There are 9 hidden switches. A switch that is on adds its own fixed numbers to the row, and there is some noise. The rows also spread widely along 12 directions, which tell nothing about the answers.
In the rows, zero is written as 128.
Known rows, each followed by its switches (1 for on, 0 for off):
[145 107 135 112 148  86 108 134 141 185 131  73 148 183 137 123 141  69
 169 122  81  49 145 117 153  97 167 146 141 172  97  92] -> 1 0 0 0 1 1 0 1 1
[ 78 126 181 156 146 110 164 123  97 120 102 122 117 160 158 113 177 122
 111 144 128 100 173 132 109 129 110 125 137 175 131 122] -> 0 1 1 0 1 0 0 1 0
[ 68 134 137 213 174 101 173  79 135 141 115 186 124 120 167 110 217 124
 101 114 118 108 108  87 172 111  95 103 145 193  99 165] -> 1 1 0 1 0 0 1 0 1
[111 104 150 125  87 137 125 129 136 105 139 149 150 190 121 125 106 139
 179 175 103 126 121 109 135 151  93 149  82  69 177 131] -> 1 1 0 0 0 0 0 0 0
[111 145 115 122 116 132 150 120 118 124 121 165 105 122 158 109 182 184
 140 135 120 124 154 127 105 157 102  97 125 106 168 168] -> 0 1 0 1 0 1 0 0 1
[103 109 109 153 171 128 181 112 127  99  86 132  83 156 157 147 148 137
 155 117 130 130 150 104 175 105 132  86 109 150 199 120] -> 0 1 1 0 0 0 0 1 0
[ 99 158 169 126 118 105 154 115 108 132 117 136 135 136 134 113 164 163
 151 163 115 105 167 148 113 126 109 123 143 140 143 120] -> 1 1 0 0 0 1 1 1 0
[110 114 193 164 110  95 137 119 114 127  95 128 144 193 150 111 160 110
  92 143 127  98 145 130 131 128 123 118 130 185  72 159] -> 1 1 0 1 1 0 0 1 1
[170 161 128 136 137 119 114 133 117 154 124 146 103 167 156 116 200 155
 139 104 100 116 105 146 177 139 154  60 118  98 138 145] -> 1 1 0 0 0 1 1 1 0
[121 163 222 124 117 104 135 122  98 150 110 107 167 166 154  59 169 128
 138 166  66  89 183 108 120 116 104 129 153 145 125  59] -> 1 0 1 1 1 1 0 1 1
[ 83 129 186 136 118  95 121 118 104 135 122 139 151 171 141  97 138 114
 156 186 128 114 155 114 122 144  81 155  99 144 132 134] -> 0 1 0 1 0 0 0 0 1
[ 92 140 162 112  98  72 186  86 133 133 139 140 163 139  90 161 108 142
 163 185 105  99 142 151 109  97 100 182 176 166 115 108] -> 0 1 0 0 0 1 0 1 0
[158 119 118 124 182 141 141 124 166 201 179  68 164 153 148 155 178  79
  96  62  77  77 108  96 132 149 147 152 169 169 131 129] -> 1 0 1 0 0 0 1 0 0
[107  66 126 170  65 151 176 120 172  76 100 151 132 168 117 139 129 173
  84 155 102  57 136 119  83 122 152 103 140 131  87 150] -> 1 1 1 0 1 0 0 0 0
[129 104 135 155 114 134 163  91 144 120  95 136 150 150 165 123 139 140
 111 133  91 122 136  81 158 105 120 106 135 141 138 127] -> 1 1 0 1 0 1 0 0 0
[111 122 132 142 141  93 121 113 117 153 111  98 145 153 162 114 176 120
 154 134 112  88 158 127 154 107 137 127 148 168 101 134] -> 1 0 1 1 0 0 1 0 1
[ 92 150 191 193 145  92 124 114  90 151 133 161 136 181 161  96 221 110
 115 149 125 100 103 146 163 140 102 117 113 154  71 166] -> 1 1 0 1 1 0 1 0 0
[153 166 161 104 103 114 127 120 133 182 151 115 163 123 152  99 202 149
  89 110  56  81 151 146  77 140 135 117 205 130  81 115] -> 1 0 1 0 0 1 0 1 0
[ 74 172 171 134 159 116 165 111  99 151 126 144 117 108 169  97 204 143
 118 131 127 124 184 127  99 150  80 115 143 168 161 142] -> 1 1 0 0 0 1 0 1 0
[117 131 194 142 164  95 146 108 114 145  76  84 133 170 157 113 129  79
 118 167 141 110 187  90 158 104 147 102 100 216 147  89] -> 0 1 0 0 1 0 0 0 0
[180 189 161 137 131 106 125 107 162 162 128 166 134 163 122 104 187 138
 137 145  75 117  85  87 205 125 152  35 105 116 146  92] -> 1 0 0 0 0 0 1 1 0
[ 77 139 152 135 127  92 133  92 149 161 133 160 152 136 149 115 180 131
 137 158 106 104 140  94 122 137  87 132 132 164 121 164] -> 1 1 0 1 0 0 0 1 0
[129 118 150 149 105 109 161 101 136 125 130 129 154 172 140 142 151 133
 121 141 106 115 116 134 150 123 124 126 146 147 104 141] -> 1 0 1 1 0 0 0 0 0
[147 140 203 119 104 120 137 114 140 142 105 111 159 184 132 110 132 134
 106 168 102 105 154  91 132 139 135  98 117 148 148 107] -> 1 1 1 0 1 0 0 0 0
[126 143 150 112 145 159 161 120 119 149  93  95 135  87 193  88 186 143
  50  83  94 123 221  96  52 142 117 101 191 169 160 118] -> 0 1 0 0 0 1 0 1 1
[110 106 172 120  99 113 163 141  90 103 141  93 145 199 127 173 117 127
 127 128 155 142 141 191  96 163  96 191 145 135 137 177] -> 0 1 1 0 0 0 0 1 0
[ 74 100 166 173 141 147 177 127 116 113 142 138 128 180 150 122 167 126
 115 138 107  84 133 121 105 151  91 147 124 143 136 142] -> 1 1 1 1 1 0 0 0 0

New rows. What belongs after each?
[121 156 172 138  89  90 117 109 121 170 149 156 177 146 142 102 203 158
 115 132  75  98 109 140 120 133  99 143 182 107  73 153] -> 1 1 1 0 0 1 1 1 0
[125 133 207 142 136  85 137 120 126 169 139 101 163 187 114 131 145  90
  95 140 146  77 133 126 129 153 129 144 129 213  96 153] -> 1 1 1 0 0 0 1 0 1
[ 83 135 192 164 103  84 143 109 150 166 164 188 155 178 108 103 193 132
 114 176  85  31  93 112 109 144  96 140 135 157  59 148] -> 1 1 1 1 1 1 0 1 0
[130 183 182 124  94  54  94  97  85 165 135 142 164 166 160 112 190 133
 168 164 119 165 120 173 177 134 100 127 139 119  80 168] -> 1 0 0 1 0 0 0 0 0
[ 93 101 101 152 163 111 168  95 152 115  81 122 111 142 163 144 147 117
 171 135 146 125 163  66 201  91 137  89  97 183 189 128] -> 1 0 1 0 0 0 0 0 0
[112 129 181 156 102 119 180 110 133 115 118 128 164 162 128 111 157 143
  93 159 116  93 139 108 118 129 108 129 142 156 125 114] -> 0 0 1 1 0 1 1 1 0
[ 99 135 138 134 148  97 161  99 111 139  93 111 122 139 176 140 178 145
 130 121 125 122 175 142 137 113 121 111 168 187 128 155] -> 1 1 1 1 0 0 0 1 0
[146 139 139 123  84 108 120 110 128 130 135 127 163 172 125 124 142 159
 184 176  73 108 118 159 152 109 135 129 140  81 104 104] -> 1 0 0 1 0 0 1 0 0
[109  85 142 147  85 110 126 125 141 115  96 100 166 180 145 128 142 123
 130 142 131  99 148 120 142 113 137 141 131 147 102 151] -> 1 0 1 0 0 0 1 1 0
[ 80 139 162 148 112  96 177 102 135 145 132 155 141 134 130 131 190 154
 106 140 111  79 142 128  97 131 102 136 173 176 104 164] -> 1 1 1 0 1 1 0 1 0
[124 136 132 111 169 111 113 113 136 193 110 108 145 125 195  99 200 110
 118  74 103 123 168  57 151 135 110 112 152 173 167 160] -> 1 1 1 0 0 1 0 1 1
[118 139 157 101 170 114 167 129 128 144 113  68 115 163 144 147 140 105
 143 130 157 113 193 116 135 147 138 109 109 207 200 122] -> 1 0 1 0 0 0 0 1 0
[106 138 172 166 150 121 140 113 152 178 141 153 141 146 153  95 221 110
  61 111  70  53 123  89 101 140 124 100 160 174  79 133] -> 1 1 1 0 1 0 0 1 0
[103 110 157 155 141 106 186  84 156 151 103 116 165 142 152 144 156 110
  92 123 116 104 147  61 152 108 115 131 157 210 141 144] -> 1 1 1 0 1 1 0 0 0
[124 122 108 126  78 120 185 104 167  97  88 144 120 140 122 149 135 180
 147 166 136 112 158 105 143 116 149  72 113 144 168 151] -> 1 0 0 0 1 1 0 0 0
[131 159 178 116 112 117 153 103 158 152 134 143 164 151 132 102 152 136
 133 166  86 113 138  73 141 136 101 105 117 141 169 100] -> 1 0 0 1 0 1 0 1 0
[157 134 211 193 117 144 119 126  87 120  90 130 151 175 190  57 194 125
  35 117  86 131 123 112 147 130 128  78 138 107  86  99] -> 0 1 1 0 0 0 1 0 0
[ 94 133 143 172 168 112 103 129 120 175 133 176 103 148 188  63 242 112
 102 111 130  76 123  77 141 170  98  82  87 152 119 185] -> 0 1 1 1 0 1 0 0 1
[164 119 135 177 112  81 140  89 121 127  76 144 142 183 154 128 167 154
 139 130  72 110  95 132 228  56 164  77 167 129  69 110] -> 1 1 1 1 0 1 1 1 0
[120 128 132 134 120 144 224 122 176 110 184 144 128 172  69 203 131 147
 112 129 171 106  81 123 117 194 107 137 100 158 202 190] -> 0 0 1 0 0 0 1 0 0
[139 155 140  94  94 101 147  92 115 160  74  73 170 103 184 138 189 183
 100 113 134 150 214 134 110 122 138 112 211 176 135 193] -> 1 1 1 0 1 1 1 0 0
[116  98 191 192 110 125 189  90 114  86  73 125 174 193 160 114 134 137
 113 152 103 142 126  72 206  86  99 128 128 145 155 109] -> 1 1 1 1 1 1 1 0 0
[110 124 157 152 152 122 164 139 109 115 155 148 103 197 115 145 143 112
 152 119 123 113 101 151 149 156 104 137 102 133 153 140] -> 1 1 0 0 0 0 0 1 1
[ 63 130 203 150 104  66 161  90 127 131  95 143 159 151 131 111 145 125
 127 189 146  89 174 105 126 108  95 146 136 205 103 140] -> 1 1 1 0 0 1 0 1 0
[107 161 172 125  96  56  96 112  98 182 148 133 163 139 124 103 180 139
 157 181 102  65 145 192 103 117 126 160 168 138  32 138] -> 1 1 0 0 0 1 1 0 0
[150 125 170 164 151 138 140 131  93 109  78 102 116 177 196  90 176 108
  88  98 112 148 153 110 176 119 140  69 118 134 149  91] -> 0 0 1 0 0 0 0 1 0
[128 162 202 145 164 118 174 123  98 141 150 128 119 204 138 144 164 108
 120 138 139 136 111 141 162 175  99 113  93 166 170 149] -> 1 1 0 1 1 0 0 0 0
[ 71 105 145 159 100  92 165  96 110 126 128 142 161 143 147 131 163 141
 143 146  99  96 144 149 111 104  86 188 183 154  77 163] -> 1 1 0 1 1 1 0 0 1
[156 104 161 144  86 117 141 107 100 100  64  85 163 165 172  98 123 138
 133 146  72 129 174 132 166  64 152 114 167 115 103  56] -> 1 0 1 0 0 1 0 0 0
[162 112 157 140  95 126 126 123 112 113  80 107 152 182 178  93 144 127
 115 117  95 141 149 111 169 113 133  98 131 118 126 116] -> 1 0 0 1 0 1 0 1 1
[148 151 185 138 121 136 123 113 145 140 125 163 144 186 147  94 153 129
 124 162 100 140 107  63 177 163 105  71  63 104 182 129] -> 1 1 0 1 0 0 0 0 0
[136 133 137  92 139  95 111 130 111 184 141  66 152 150 156 127 158  91
 149 120 105  97 167 151 113 122 138 162 162 155 112 114] -> 0 0 0 0 0 1 0 1 0
[107 160 186 130 111  99 133 101 101 151 102 100 191 117 190  97 205 134
  94 102 121 174 180 113 127 132  83 149 196 163 126 169] -> 1 0 1 0 0 0 1 1 1
[ 96 150 168 124  84  66 133  74 150 146 103 168 178 144 133 121 165 155
 155 182  95 139 129  75 156 102  93 130 151 135 133 145] -> 0 1 1 0 1 0 0 1 0
[108 167 191 168 173 134 221 121  85 100 126 123  94 166 140 134 168 129
 118 146 126 117 154 170 137 140 116  93 123 182 159  88] -> 1 0 0 1 1 0 0 0 0
[ 83 153 140 170 133  70 155 103  98 138  98 160 107 141 162 131 231 163
 138 123 158 119 138 151 169 119 117  95 146 172 107 208] -> 1 1 1 0 1 1 1 1 0
[113  96 176 187  86  98 162 103 162 117 119 180 152 198 100 122 136 128
 114 177 101  58  82  87 165 106 128 112 107 147  81 126] -> 1 1 1 0 1 1 0 0 0
[ 61 148 170 142 129  91 167  83 107 133  88 144 147 111 176  96 184 161
 142 162 104 121 194 105 123 100  80 131 171 174 138 123] -> 1 1 1 1 0 1 0 1 0
[119 156 182 161 112 111 198 101 110  98 117 148 135 167 129 147 155 139
 121 150 135 160 120 139 166 134 106 107 123 153 148 137] -> 1 0 0 0 1 0 0 0 0
[116 114 158 144 104  82 159 109 124 118  88 118 140 168 133 121 136 123
 143 164 136  99 156 108 160  99 139 119 125 176 122 122] -> 0 0 1 0 1 1 0 0 1
[131 140 186 152 113 106 148 100 107 124 104 135 152 162 156 120 155 137
 112 139 105 147 134 125 160 119 112 112 147 138 124 126] -> 1 1 1 0 0 0 0 0 0
[153 166 191  91 103 113 189 111 109 134 136  98 147 153 111 163 113 155
 110 151 131 135 164 173  98 153 124 133 161 167 155 130] -> 1 1 0 0 0 1 0 0 0
[130 147 161 163  92 106 153  97 135 127 129 168 147 142 137 120 181 141
  90 139 100 129 104 142 144 125 123  96 155 136  70 144] -> 1 0 0 0 0 0 0 0 0
[120 111 155 105 114 114 143 125 138 133  97  85 139 169 136 146 118 120
 119 162 167 110 187 115 106 146 143 122 101 183 159 163] -> 0 1 0 0 1 0 0 0 0
[ 85 196 189  91 135 114 147 126 106 148 164 156 120 149 126 109 177 160
 162 183 132 125 161 142  78 196  63 129  99 123 197 144] -> 0 1 0 1 0 0 0 1 0
[126 139 154 142  88 126 175  95 167 120 113 141 167 132 130 131 168 162
  73 136 114 123 131  90 116 133 119 103 159 149 134 149] -> 0 0 1 0 0 0 1 1 0
[129 122 149 110 157 135 155 135 147 152 132  96 119 159 130 132 134 117
 114 125 121  70 173 106  96 159 142 110 121 184 168 122] -> 1 1 1 0 0 0 0 0 1
[ 47  82 114 171 132 100 164 121 113 105 108 124 124 145 170 143 182 116
 130  98 168 120 160 140 127 129  96 162 147 186 106 207] -> 1 0 1 0 0 0 0 1 1
[173 148 165 117  81 120 110 136 143 139  99 117 144 176 143  98 166 145
  96 142 140 114 143 110 145 158 159  60  94 128 133 157] -> 1 0 0 0 0 1 1 1 0
[161 148 211 149 106 106 131 114  97 115  81 133 134 192 152  89 134 136
 101 166 109 129 147 138 162 123 144  66 113 143 103 100] -> 1 1 0 1 0 0 0 0 1
[ 99  81 141 119 139 139 168 140 127 112 100  45 138 175 154 150 113  93
 137 128 142 103 206 121 107 127 136 157 122 189 170 124] -> 1 0 0 0 1 0 0 1 0
[173 153 206 140 136  93 109  98 166 199 128 125 185 175 134 109 163  73
  60 122 123 115  99  42 181 156 134  92 105 201 112 158] -> 1 1 0 0 0 0 1 0 1
[139 162 179 106 132  99 149  89 161 184 149 123 174 145 123 133 150 117
  97 149  77 100 127  98 104 136 113 133 165 177 119 116] -> 0 1 0 1 0 0 0 1 0
[118 120 157 157  97 105 203  75 109  97  73 123 160 146 163 152 136 156
 103 144 122 169 153 127 156  90 108 130 173 167 133 149] -> 0 1 0 1 1 1 0 0 0
[165 132 185 143  95 146 161 130 125 113 113 135 142 191 142 106 152 149
  68 120  94 124 121 111 121 155 116  96 131 118 141 137] -> 0 1 0 1 1 1 0 1 1
[113  91 111 142 115 138 195 111 128  74  80 122 114 152 150 160 116 155
 129 123 142 151 159 118 145 110 122 116 126 142 191 144] -> 0 1 0 0 0 1 0 1 0
[144 130 142 171 133  76 166 104 111 133 108 118 135 163 136 140 163 123
 131 114 118  98 116 156 194  84 159 110 168 179  74 121] -> 1 0 1 0 0 1 1 0 1
[144 116 169 182  96 148 212 101 154  67 101 159 137 172 115 133 121 145
  78 139  80 127 105 110 157 103 135  82 138 130 129  73] -> 1 0 0 0 0 0 0 1 0
[143 156 173 124  88  68 112  75 160 183 110 160 188 134 145 106 168 125
 100 151  94 133 117  66 157 109 115 107 154 154  97 150] -> 0 1 0 0 0 1 0 1 0
[200 134 168  96 103  97 156 123 143 146 139  91 146 228  92 197 105 129
 135 125 103 113  94 161 165 136 166 120 145 145 135 140] -> 1 1 1 0 1 0 0 1 0
[111 135 170 143 133 102 158 109 145 150 116 117 156 161 135 107 163 123
 131 163 112  70 150  90 148 117 125 114 125 184 133 105] -> 1 0 1 1 0 1 1 1 0
[ 87 125  93 149 165  99 147 104 143 160 140 157 104 137 164 148 214 133
 133 104 126  98 116 117 141 138 111 109 140 167 126 198] -> 0 1 1 1 0 0 0 1 0
[164 104 126 117 117 123 143 110 127 143 108  89 158 157 167 145 136 132
 118  83  90 135 146 112 152 115 136 132 178 137 138 145] -> 1 1 1 0 0 1 0 0 1
[166 174 178  96 128  92 128 127 121 173 163 123 141 183 112 108 151 126
 164 163  89  82 120 132 145 149 125 114 115 127 142  85] -> 0 0 1 1 0 1 0 0 1
[ 76 129 129 173 115  78 176  57 160 134 120 186 173 144 138 159 182 159
 161 151 110 147  84  66 206 103  74 138 146 149 147 195] -> 1 1 1 1 1 0 1 0 0
[121 146 150 169 112 113 188  95 125 103 125 166 123 155 134 140 165 152
 117 149 113 131 107 155 158 123 120  93 138 144 105 134] -> 1 0 0 1 0 0 0 0 0
[109 150 157 131 141 128 154 127  94 124 117 121 108 149 153 118 167 147
 132 149 110 112 173 159  97 138 124 109 130 131 150 111] -> 0 1 0 0 1 0 0 0 0
[120  98 150 151  71 133 115 119 154 138 100 134 183 156 165  86 184 148
  78 126  89 101 134  60 113 131 114 125 145 107 116 163] -> 0 1 1 0 1 1 1 1 0
[105 188 177 102 103 120 215 128 117 100 169 158 109 144  77 160 143 179
 131 163 152 132 144 189  64 189  88 128 135 144 181 150] -> 0 0 0 0 0 0 0 1 1
[108  87 131 133 141 153 149 121 165 150 142 104 147 161 152 130 147 118
 101 123  92  67 147  84  92 151 122 139 132 157 145 138] -> 1 1 1 1 0 0 0 0 0
[107 195 194 129 123  91 163  89 143 163 130 165 166 113 132  92 196 152
 121 158 127 130 143  59 153 151  80  98 127 169 174 144] -> 1 0 1 0 0 1 1 0 1
[112 131 156 162 109 118 225  94 119  85 109 152 115 150 121 160 131 173
 102 157 133 113 140 169 123 121 123 105 152 173 118 139] -> 1 1 0 1 0 1 0 0 0
[172 110 148 131  60 124 151 117 143 103  81 130 144 187 142 139 142 172
  82 122 116 135 125 111 147 130 149  79 140 114 134 167] -> 0 1 1 0 1 1 0 1 0
[121 153 164 115  91  72 112 117  69 140 128 110 162 164 172 136 184 140
 163 117 127 182 140 195 155 133  92 165 178 110 103 181] -> 1 0 1 0 0 0 0 1 0
[ 84  91 178 149  51 114 105 135 115  97 100 146 167 178 127  66 124 160
 168 203 103  72 164 114 110 119 100 156 107  82 107 113] -> 1 1 1 0 0 1 1 0 1
[ 92 127 157 139 115 133 176 107 163 137 153 143 155 155 104 143 137 142
 113 172 121  73 128 107  88 158 104 142 120 164 142 149] -> 1 1 0 1 0 0 1 0 0
[101 158 175 144  96 104 160 101 104 124 129 144 157 129 153 112 185 155
 113 142 106 143 150 153 116 133  94 132 175 133 101 140] -> 1 0 1 0 0 0 0 0 0
[159 113 165 145 113 138 148 121 113 108 103 120 134 194 149 118 118 132
 119 131  96 130 129 128 154 128 133 102 122 121 135 113] -> 1 1 0 1 0 0 0 0 1
[100 152 162 137 113 124 212  88 168 118 130 164 139 122 111 130 143 153
 105 181 136 106 144  75 113 144  99  97 106 180 183 124] -> 0 0 0 1 0 1 0 0 0
[ 59 113 119 150 182 143 176 127  95 124 113 111  98 116 197 127 192 124
 123  84 151 132 194 125 106 147  84 139 137 174 187 170] -> 1 1 0 0 0 1 0 1 0
